The same things were measured in two ways. Each way mixes the same 13 hidden numbers, adds some noise and spreads widely along 7 directions of its own, which tell nothing about the thing.
In the rows, zero is written as 128.
Some things both ways: the first way, then the second way.
[ 68 120 130 136 155 118 151 139 120 139 127 143  98 161 144 152 182 169
 107 113 109 171 122 161 143 136 134  98 157  74]
[ 86 118  60 109 104 156  87  97  92  96 131 158 108 196 111 113 217  95
 170 174 159 142 138 128 145 145 104 144 146]

[124 101 142 124 120 116 118 108 123 142  91  94 133 115 115 108 112 104
 153 126 158 140 109 139 130 101 117 138 116 160]
[ 79 166 128  87  92 142 123  91 108 111 116 121 160  78 156 120 147 116
 127  77 101 145 179 107 109 136  93 117 148]

[ 70 126 146 160 153 137 130 107 131 135 140 107 145 144 105 141 141 154
 120 141 126 186 116 160 167 142 152 137 140 118]
[ 78 102  74 105 127 175 102  32 152 115  98 161 111 220 139 141 182  96
 153 181 133 166 133 116 150 145 150 137 143]

[ 80 123 107  70 170 113 130 129 122 135  99  96 119 120 104 183 112 140
 120 106 126 122 154 148 127 113 150 142 151  96]
[ 91 139 103 107 122 180 131  85 136 121 107 165 153 108 143  94 152 102
 153 129 124 160 149  94  91 144 102 148 153]

[165 183 118 160 110 120 130 118 132 129 146 135 137 116 127  98 117 106
 117 152 121  95 114 123 157 137 132 128 106 186]
[100 112 115 155 132 132 116 115 131 112 154 192 105 179 140 107 153 107
 153 141 139 137 127 166 152 149 170 116 132]

[134 162  94 124  85 105 139 113 131 117 140 105 153 129 120  94 110 125
 127 151 137  83 120 117 172 159 143 134 102 201]
[ 44 122 139 173 132 132 136 119 137 100 141 204 119 140 121 104 135 117
 153 151 109 116 123 171 142 136 146 120 140]

[122  74  96  96 145  99  98 111 136 126  71  96 130 138  55 106 107 135
 159 139 156 145 117 124 119 111 124 147 126 126]
[119 132  87 147 101  72  95 109 130 110 130 147 121 106 168 139 122 130
 141  63 100 119 146 123 135 146 175 108 110]

[172 173 157 149 158 153 158 147 107 132 132 169 122 118 142 164 150 117
 126 107 118  96 144 149  84 112 140 152 117 130]
[151 140 100  81 105 172 140 116  95 129  90  99 163 101 126  88 170  95
 155 111 134 186 129  84  68 128 102 139 160]

[ 94 109  60  96 146 122 116 141 157 114 132  89 177 192 116 159  85 177
 158 147  78  70 126  99  97 153  59  72 189  55]
[ 80 158 115 111  71 126 143 132 113 115 111 119 114  60 182 118 141 136
 141 110  99 174 147 109  98 157  74 127 107]

[127 135 177 146 147 176 157 132  93 100 164 148 131 172 139 131 106 137
 142 123 102 125 133 115 140 127  86 140 109 112]
[109 102 165 167 130  86 105 135 141  85 128 127 142 154 163 210 127 122
 126 104  97  97  96 138 137 127 193 144  72]

[109 132  83  54 119 100 157  92 131 123  94  78 109  88  87 113  66  88
 139 125 155 133 133 120 166 108 133 192  98 175]
[ 98 151 160 178 101 114 126  91 143 150 142 144 176 139 154 129  85 109
 148 112  98  92 108 107 112 128 169 177 139]

[119 110 237 160 144 179 138 125 114 128 151 158 138 160 144  95 124 131
 133 129 126 188 120 171 176 117 129 114  91 114]
[ 84 130 132 101 177 157 182 102 196 128 150 117 143 110 153 125 126 136
  83 104 126 144 152 168 146 141 107  48  81]

[146 130 146 168 128  92 120 161 141 154 104 166 114 129 130 149 213 101
  69  79 131 186 122 176  78 141 207 132 170 114]
[189 123  76 188  96 132 103 140 157 152 164 151  91 187 121 122 144 109
 134  94 161 136 142 114 153 148 171 129 152]

[140 168  99 131  91 132 123  82 117 139 139  66 161  85  88  81  42 107
 181 179 136  55 129  97 167 111  81 149  66 199]
[142 131 169 154 133 144 171 130 162 146 153 129 120 129 133 126  98 143
  78 120 127 164 122 159 141 129 161 102 128]

[161 120 140 170 117 173 111 132 115 129 148 133 119 117 165 110 144 108
 119 112 102 121 124 119 124 125 104  94 122 145]
[127 135 109 108  96 142 131 109 122 119 163 129 105 166 144 125 149 110
 126 117 113 167 136 132 137 135 145 110 137]

[ 81  99 114 107 139 138 110  96 103 124 109  55 119 130  57 101  54 127
 180 157 146 122 152 118 192  92  81 140  91 134]
[ 69 127 151 164 124 112 118 128 133  72  96 150 149  90 126 156 117 136
 126 133  94 128 109 124 117 138 161 139 145]

[114 135 148 123 133 130 115  83 103 153 117 110 118  87  87 112 118 114
 127 147 152 133 129 103 149 105 119 168  96 142]
[151 132 166 146 131 132  85 125 128  74 132  97 101 186 116 195 135 146
  88 158 120 142  91 144 176 140 185 189 159]

[ 59  98 134 105 168  80 130 119 143 155  90 129  89 133 111 154 176 163
  99 108 135 225 118 179 149 110 163 129 168  57]
[ 80 143 114 190 104 104 101 128 125 113 152 104 124  83 128 134 115 161
  87  68 143 113 133 124 153 150 114 137 133]

[100 103  96 127 144 108 101 120 160 135 100  79 192 191  79 145  95 159
 179 157 133  85 105 140 115 140  80  89 165  98]
[134 157 130 103 105 138 107 102 123 104  92 117 132 119 144 155 149 128
 141 118 108 128 136 108 153 144 129 158 149]

[ 87 137  97 124 124 134 151 128 119 150 129  71 123 128 123 148  88 113
 168 120 111  91 155 143 133 105  77 119 120 123]
[ 78 125 141 154 117 169 152 136 143 114 139 177 179 126 114 104 134  96
 142 169 137 130 126 110  84 130 123 128 156]

[167 115 159 122  83 156 125 155  94 108 136 168 115  73 185 129 179 121
 101 109 158 127 153 113  90 147 200 129 133 169]
[109 122 102 110 107 180  67 150 121  52 104 145  86 158 130 131 206 115
 162 142 130 159 190 141 113 138  96 109 157]

[133 116 146 131 134 176  99 143 101 126 158 156 130 151 154 110  91 122
 155 128 102  86 150 133 114 101  82  71  93  96]
[203 150 121 131  99 126 110 139 109 131 123 118 122 121 117 136 130 146
 113 128 155 143 118 111 147 134 151 153 152]

[114 128 138 103 154 136 135 120 115 110 132 164 104 149 118 124 135 133
 117 141 140 140 133 120 153 117 124 137 114 110]
[147 140 116 146  90 106 127 169 106 129 151 129  92  93 160  97 144 147
 125  94 141 119 163 159 135 147 108 117 100]

[114 122 131 143 122 123 133 113 130 117 145 113 135 165  97 106 125 121
 123 121 116 155 130 119 176 139 118 146 116 139]
[ 31 113 139 162 125 100 149 158 162  67 148 179  95 119 164 138 138 123
 128 143  86 151 141 186 129 164 155  68 105]

[141  94 190 168 112 133  73 148 121 152 127 132 168 154 145  69 151 109
 119 154 132 126  96 118  95 109 110  84 140 139]
[157 157  90 102  84 138 140 113 118 161 158 159 108  82 170 113 136 140
 110  81 147 175 169 100 137 148  98 110  98]

[102 116 126  89 130 168 107 119  82 122 138  98  80  78 163 122  55 113
 148 121 114 107 162 133 185  71  93  91  89 138]
[165 156 184 144  99 156 106 113 117 125 120 107 145 126 128 172 114 141
  92 102 137 148 119  97 151 128 155 178 171]

[183 150 133 164  84 123  87 147 126 136 142 171 201 141 128 110 136 127
 134 167 142  44 106  99  28 167 134  95 136 133]
[ 87 125  89 126 141 161 154 110 140 138 128 187 121 127 114  52 151 125
 155 174 146 130 147 167 113 127  94  98 117]

[145 142 157 111 148  99 141 149 126 127 107 166 129 141 107 135 158 128
  83 115 133 154 124 150 108 150 195 149 146 106]
[ 85 132 115 136 155 183 178 137 167 141 119 147 139 118 131  46 149 103
 160 179 150 187 120 150  75 155  88 110 138]

[104 130 104 127 127 163 133 128 115 116 150 113 139 111 130 155 131 133
 151 127 142 104 169 132 123 127 149 145 112 159]
[ 98 104  59  95 114 155 157  76 171 130 128 190 120 113 157 107 154 106
 126  67 102 129 210 118 123 124 121  40  97]

[174 148 151 182  83 148 113 142 120 121 145 122 178 127 146  69 129 117
 130 172 137  80 101 118 117 160 143 102 124 207]
[ 94 132 141 162 101 133 116 129 130 104 100 129 121  79 150 145 133 136
 118  64 112 157 147 113 123 145 129 127 139]

[126 140 129  98 136 111 155 135 163 125 117 123 172 177 135 142  84 132
 147 124 112 104 106 153 116 145 100 108 150  99]
[106 140 164 175 132 141 103 152 138 114 142 159 174 148 151 103 121 110
 178 177 152  97 110 139  96 146 138 168 136]

[ 93 127 106 130 134 117 100 107  85 136 112  91 100  85  80 157 114 119
 161 148 165 105 161 105 132  71 107 164 119 148]
[ 92 134  87  70  88 167 116  54  84 106  69 175 156 135 108 137 186  94
 173 151 107 139 135  76 121 108 115 151 155]

Other things, the second way, with their names:
<156>: [203 122 155 178  92 107 100 156 109 136 145 100 152 155 131 165 110 132
 121 103 155  92  92 107 136 113 182 160 119]
<214>: [128 117 172 148 186 151 146 138 184  99 163 136 123 176 126 130 114 135
  91 169 132 138 111 196 153 141 180 105 130]
<632>: [120 140 127 179 123 167 148 131 137 149 120 135 162 137  79  80 121 107
 167 152 132 118  81 110  88 107 116 173 161]
<32>: [136 143 172 181  80  97 141 168 123 125 103 130 138  79 151 145 103 138
 137  99 114 132 107 122 126 140 161 124 138]
<543>: [150 130 109 178 113  99 121 140 171 145 152 177 130 142 163 148 114 115
 174  85 119  94 121 119 140 131 166 111  73]
<209>: [136 154 136  85 118 161 144 126 120 104 133 113 119 119 131 129 140 141
 119 150 117 158 114 132 142 131 104 137 129]
<306>: [ 85 132 153 124 117 141 122 114 168  95 148 154 148 157 190 174 147  95
 134 134 103 113 155 121 128 162 141 144 107]
<675>: [ 76 137 148 142 112 131 171  83 152 140 127 163 126 117 139 126 106 129
 116 106  81 136 132 145 144 118 149 101 121]
<484>: [ 75 126 155 106 146 157 206 102 196 132 114 153 152 115 168 116 103 117
 134 144  98 185 124 153 122 137 151  25 109]
<89>: [ 84 159 124 142  69 108 120 105 107 133 131 120 134  75 149 145 133 143
 101  54 123 130 165 109 151 139 104 112 128]
<668>: [210 108 136 154  94 124  82 153 130 115 114 139  86 193 166 171 169 107
 135 130 140 148 153 132 127 150 193 167 130]
<473>: [108 163 148 130 119 167 164 109 142 153 116 104 159 105 131 117 117 135
 106 181 161 197  91 104 122 159 103 154 154]
<129>: [ 93 117  85 156 103 115 108 100 118 137 167 174  98 162 146  99 153 127
 136 121 140  78 163 162 153 133 122 134  93]
<76>: [ 83 118 157 155 102 126 122 121 130  88 131 166 112 170 140 146 121 119
 155 164  78 118 109 153 130 118 173 138 131]
<154>: [143 130 146 161 119 151 157 150 133 155 134  82 148 104 131  78 111 139
 101 123 162 157 122 138  83 130 115 121 137]
<688>: [150 125 104 181 104 138  65 143 114 108 142 157 110 150 131  94 130 122
 155 124 151 162 131 118  90 142 169 158 176]
<510>: [121 139 125 105 107 145 160 105 148 154 141 159 119 156 152 127 138 117
 133 159 135 190 135 144 132 130 135  71 103]
<513>: [174 125 131 183  98 128  95 156  94 115 158 133 127 144  87 136 120 142
 119 109 154 104  97 117 143 105 160 158 149]
<459>: [101 151  49 114  93 135 121  29  96 163 133 153 164 144 108  82 125 104
 166 136 128 140  89  69 122 121 137 174 160]
<222>: [147 135 138 170  83 139 121 174 117 153 107 111 103  99 167  87 132 152
 132 160 182 201 144 141  77 154 102 120 122]
<165>: [154 126 122 190  83 107  86 185 109 116 131 146 125 144 141  95 125 125
 187 170 151 113 116 135  79 133 152 150 135]
<667>: [ 75 127 155 124 142 163 106 163 158  35 116 119 132 123 139 162 164 118
 119 145 113 174 151 140 104 159 123 104 157]
<476>: [ 83 127  51 140  73 110  53  95  95  91 144 167  83 156 164 126 167 114
 177  93 114 144 148 107 135 152 136 147 129]
<450>: [124 139 117  95 104 161 161 138 157 114 170 169  99 160 138 139 145 114
 139 156 101 156 144 140 134 117 113  81  99]
<480>: [125 137 119 183 140 101 110 130 142 111 137 116 136 126 104 134 118 137
 124  87 125  85  99 141 165 135 160 146 139]
<578>: [162 139 107 185 104 121 104 143 112 152 173 141 115 165 109  98 131 121
 157  89 153 109 110 139 144 115 145 141 132]
<644>: [127 134 140 169  79 102  66 172  89  63 111 149 112 108 135 155 142 132
 152 113 106 126 132 120 107 134 160 164 153]
<716>: [ 50 133 190 116 156 165 178 116 170  90 123 126 164  96 141 141 111 136
 104 125  86 114 129 158 133 122 110  90 112]
<756>: [146 145 128 167  85 142 132  75 136 191 104 130 178 164 128 116 112  98
 166 132 139 111  98  79 117 116 155 180 156]
<394>: [177 138 132 174  75 109 143 176 113 154 158 171  99 118 143  99 106 132
 143 133 132 164 117 135  96 125 159 127 117]
<423>: [224 146 147 115  79 150  98 150 133 134 150 114  90 211 143 195 153 136
 125 166 153 129 134 128 177 120 137 147 103]
<146>: [111 138 108 125  86 117 132  97 117 128 163 145 138 118 154 144 132 118
 126  54 107  96 141 103 160 129 132 122 107]
<30>: [129 155  82 123  69 131 130 155 114 123 154 133 100  68 158  91 147 132
 134  47 129 162 179 111 126 153  88  77 133]
<603>: [ 69 109 158 139 172 148 135 121 195  95 142 142 175 117 182 147 136 108
  89 104 145 141 177 146 110 172 149  74 109]
<41>: [ 77 127 114  87 142 169  98  70 121  67 124 137 150 185 118 152 159 114
 142 203 126 147  91 118 147 139 141 159 155]
<553>: [117 129  70 141  49  89  78 140 100 103 111 143  76 131 165 152 181 125
 161 112 121 144 168 119 126 149 122 118 107]
<524>: [101 106  25 142 104  86 107  81 117 145 169 175 113 191 140  84 150 100
 194 105 130  85 121 144 146 119 158  90  82]
<715>: [  4 119 112 158 119 128 138  83 113 120 139 145 171 102 151  82 123 105
 148 106 116 155 108 120  75 138 122 118 124]
<466>: [176 158 146 102 105 139 112 166 140  99 146  93  95 102 182 167 165 138
  83  63 136 162 195 136 158 173 109 113 122]
<372>: [ 44 113  75  77 110 140 134  30 142  96 107 155 136 133 164 136 152  96
 141  85  55 133 162 103 125 128 143 100 120]
<589>: [112 105 122 185 131 112 107 106 136 123 163 137 143 183 137 137 112 118
 125 145 137 114  77 127 125 134 190 173 116]
<287>: [ 81 126  94 151  87 119 132 115  89 147 139 196 111 149 137  78 167  97
 190 147 124 123 128 149 102 122 114 148 102]
<15>: [152 127  72 109 129 124 167  85 155 179 157 179 125 156 140  85 128 111
 144 126 137 141 139 147 138 120 156  67  89]
<69>: [ 44 143  79 118  74 140 150 110 102 142 154 213 129  96 151  45 140 121
 168 189 135 141 166 135  75 133  69 105 109]
<196>: [ 64 101 118 151 152 136 116 114 148  76 147 180 147 194 105 120 156  97
 151 186 125  64 124 167 144 132 161 126 143]
<96>: [163 125  85 149  77 126  73 161  84 104 122 166  93  93 159 104 172 129
 141  83 163 150 180 108 110 162 125 152 143]
<691>: [136 124 159 208 120  84  88 145 135  99 165 108 119 165 122 176  99 143
 107  84 115  96  92 152 164 122 205 144 130]
<29>: [189 105 142 124 164 183 151  91 192 174 142 135 108 237 130 151 150 119
  95 175 173 153 131 167 173 121 163 110  94]
<600>: [120 149 112 153  99 106 164 157 145 161 171 166 126  77 180  75 114 131
 139  94 143 134 161 147 115 158 108  80  87]
<286>: [107 142  97  93 107 146 141  74 122 134 107  79 144 106 124 130 136 139
 108  89 126 171 122 103 142 120 110  87 134]
<441>: [156 140 153 112 105 146 149 139 138 133 161 158  87 149 174 137 144 129
 131 109 116 126 155 162 169 135 127 113  86]
<757>: [129 119 130 195  73 123 125 157 121 131 120 145 117 103 138  99 106 137
 139 120 131 138 128 119  93 131 150 129 148]
<172>: [ 60 113 176 156 147 132 130 110 167  99 103 166 146 149 180 161 137 109
 131 172 123 163 121 151 119 169 176 132 119]
<432>: [115 129 130 129 131 146 160  71 117 163 140 163 141 151 108 104 134 124
 110 151 135 104 115 147 146 108 133 166 115]
<694>: [171 131 191 167 142 160 157 121 181 156 156 140 165 205 109 173  88 110
 138 152 116 104  61 125 145  86 185 147 109]
<136>: [128 123 138 197 117 124 119 153 135 124 130 178 106 155  99 131 144 135
 136 152 153 100 121 163 162 129 151 135 133]
<562>: [ 60 143 132 107 101 122 138 121 130  87 133 150 119  92 178 165 152 123
 121 102  97 180 145 125 140 162 119  93 107]
<787>: [ 90 136 131 115 113 169 177 108 150 169 123 172 141 117 184  75 154  93
 163 132 131 163 172 136  82 144  86 107  94]
<40>: [150 142 149 127  93 143 106 112 125 122  91  87 104 117 151 203 165 137
  93  41 123 168 157 105 168 135 121 131 121]
<554>: [ 67 125 146 162 121 153  87 160 127  48  85 175 146  95 127 132 154 121
 159 166 123 136 141 118  82 152 123 154 170]
<311>: [116 124 113 133 137 145 158 122 137 129 161 178 147 161 110  85 139 103
 168 148 122  69 115 155 137 111 130 123 113]
<206>: [136 154 133 167  91 124 146 144 128 143 154  95 134 125 107 120 101 141
 126 122 122 102  91 124 138 114 119 145 132]
<219>: [118 140 127 169  89 119 131 138 130 131 124 163 126  61 146 138 125 146
  94  90 140 135 161 107 127 150 121 133 122]
<91>: [ 89 114 139 137 150 143 178  81 165 159 136 142 160 169 143 111 134  94
 122 144 132 148 112 152 125 137 157 110 113]
<611>: [ 94 107 166 198 130 155 152 175 191 129 173 176 136 178 152 136 127 102
 146 160 153 139 126 156 111 139 143  79  96]
<182>: [109 125 107 116 119 131 101 105 101 105 113 131 137 155 141 138 182  95
 157 119 129 157 118 119 120 144 140 157 130]
<525>: [ 39  88 122 150 143 140 116 104 155  92 138 153 156 236 134 123 163  83
 172 238 138 115 107 171 100 132 158 110 115]
<77>: [249 142 130  92  92 177 116 145 146 136 141  78 108 192 142 194 163 111
 121 103 143 164 129  85 154 122 137 139 121]
<617>: [141 113 106 170  99 122 126 112 111 163 153 149 121 205 127  73 117 115
 172 203 145 106  83 149 105 113 165 171 121]
<421>: [104 164 136 131  64 145 147  90  90 145  97 117 155 110  88 104 110 128
 144 151  98 151  95  95 100  92 120 158 182]

Some of these things the first way, each followed by its name:
[ 78  76 122  95  98 126 115 116 125 128 133 100 157 151 134  81 131 136
 145 153 150 133 116  99 127 127 106 120 122 145] -> <69>
[126 150 107 120 127 109 150 140 135 129 107 101 150 144 104 163 111 142
 145 122 124  90 135 145 108 155 135 124 154 115] -> <632>
[133 129  81 109 105 121 143 138 152 143 125 121 170 134 152  89 140 145
 143 141 113  82 107 139  88 155 135 101 113 153] -> <459>
[131 113 140 118 115 140 135 133 108 154 102 112 132 103 130  81 107 109
 155 150 141 116 110 139  88 110 118 122 102 145] -> <603>
[123 116 178 121 136 113 116 118 122 117 131 162 135 127 118 107 122 139
 117 146 145 188 110 125 136 112 157 159 126 122] -> <222>
[167 134  89 146 126 135  98 139 129 135 137 161 121  80 158 155 130 159
 152 130 107 103 140 128  63 107 119  89 147  95] -> <286>
[ 64 125 110 121 120 111 119 133 121 147 135  88 171 174 109 119  93 141
 158 153 117  84 131 131 117 124  89 102 126 110] -> <219>
[ 95  87 148  78 139 149 128 122  96 130  96  99  81 118 114  82  92 113
 136 140 144 146 140 129 178  91 102 116 100 120] -> <466>
[ 93 124  21  77 139 104 137 128 124 136  96 127 102 112 114 199 154 159
 146 112 135  80 149 122  60 136 121 119 158  74] -> <196>
[ 98 177 117 114 153 129 158 121 126 133 141 113 142 137 107 132 107 124
 132 156 127  88 145 139 163 117 122 152 105 147] -> <96>
[ 53 127  69  67 119  73 178  89 146 132  95  90 156 141  92 110 169 188
 140 177 183 120  88 122 145 167 157 174 125 168] -> <129>
[122  91 131  92 110 160 130 146  94 126 116 126  94 105 149  89 135  80
 104 130 144 128 134  90  93 121 122 123 131 140] -> <306>
[113 140 110  57 119  51 160 115  94 111  92 159  77  98 100 132 188 139
  71 118 180 157 125  92 127 129 211 229 124 172] -> <287>
[165 152 158 193 156 124 106 125 127 153 117 138 114 106 120 142 148 106
  99 123 104 165  96 138 105 111 121 131 162 119] -> <715>
[105 128 174 126 127 147 125 121  83 125 144 155 129 123 138 134 117 155
 129 132 134 136 127 133 118 125 145 129 105 115] -> <29>
[144 137 141 143  93  89 113 114 128 132 143 126 151 117 123 115 103 119
 144 122 125 138 123 112 124 100 119 157 116 151] -> <510>
[164 127 119 126 100 106 124 139 147 112 113  95 155 145  81  83  58  99
 162 168 138 105 131 107 139 128  97 131 135 150] -> <543>
[163 165 137 140 119  88 153 124 142 131 108 131 127 120 123 126 127 118
 120 120 131 133 111 152 153 133 146 141 131 156] -> <578>
[141 115 140 116 110 136 132 135 114 142 110 109 120  91 126 129 122 111
 137 110 133 123 150 122 101 120 132 136 127 127] -> <667>
[192 146 175 140  77 149 138 149 104 108 155 158 144 102 187 126 127  99
 125 100 128  99 144 113 100 136 147 136 118 181] -> <694>
[136 140 116 109 130 110 152 128 135 127 107 143 125 138 100 108 121 133
 132 139 141 120 126 153 140 141 151 130 107 124] -> <480>
[ 89 147  82 109 143  92 178 113 158 136 112 104 122 125 129 156 181 151
 131 128 143 134 124 146 157 122 137 161 146 159] -> <146>
[182 162 119  90  72 109 165 127 138 116 135 154 128  94 127  21 108  69
 123 176 166 105 122  95 147 121 149 177  67 218] -> <600>
[125 176 111 139 158 109 152  91 158 130 141 158 171 149  94 185 155 142
 125 132 134 132 105 121  98 149 133 194 143 113] -> <617>
[139 125 137 151  92 136 114 110 113 124 148 124 144 114 141 125 120 112
 149 108 139 121 135 122 132 116 127 141 101 177] -> <421>
[ 89 110 117 127 146 100 110 117 131 137 115  74 117 149  93 128  95 139
 141 130 103 147 132 121 173  92  76 119 149 101] -> <562>
[201 143 129 208  96 151  82 159 133 123 157 183 177 127 165 131 200 108
 106 138 137  92 107 108  27 157 161 104 165 166] -> <757>
[145 159 146 155 146  97  77 111 103 147 121 136 115 106  59 140  73  77
 110 142 122 137 125  99 103  82 106 167 139  99] -> <172>
[123 135 147 118 146 191 135 134 104  97 193 159 127 179 158 125  33 127
 162  99  65 108 170 154 179 106  81  93  58  86] -> <15>
[117 143 127 144  91  84 126 142 124 125 136 154 163 169 128 128 156 153
 126 132 141 106 115 138 109 159 158 114 137 141] -> <136>
[113  77 184 160 173 150  64 123 111 159 104 144  91 107 124 148 183 126
 104 114 136 199 126 136 106  79 115 104 165  63] -> <41>
[191 149 128 155 117  95 109 161 137 106 140 217 124 135 158 153 202 112
  88  99 141 139 130 128  72 125 189 147 157 154] -> <32>
[178 142  77 126  92 117 127 131 123 127  98 130 144 105 114 100 166 118
 146 177 182  37 114  86  66 151 126 129 132 187] -> <311>
[174 142 121 116 126 118 118 151 142 133 122 152 162 112 164 169 152 135
 102  82  99 100 125 145  55 151 183 118 155 126] -> <688>
[111  62 142 124 141 141 119 138 112 134  73  80 101 108 117 125 166 149
 150 133 158 157 133 126 119 105 112 116 168 132] -> <77>
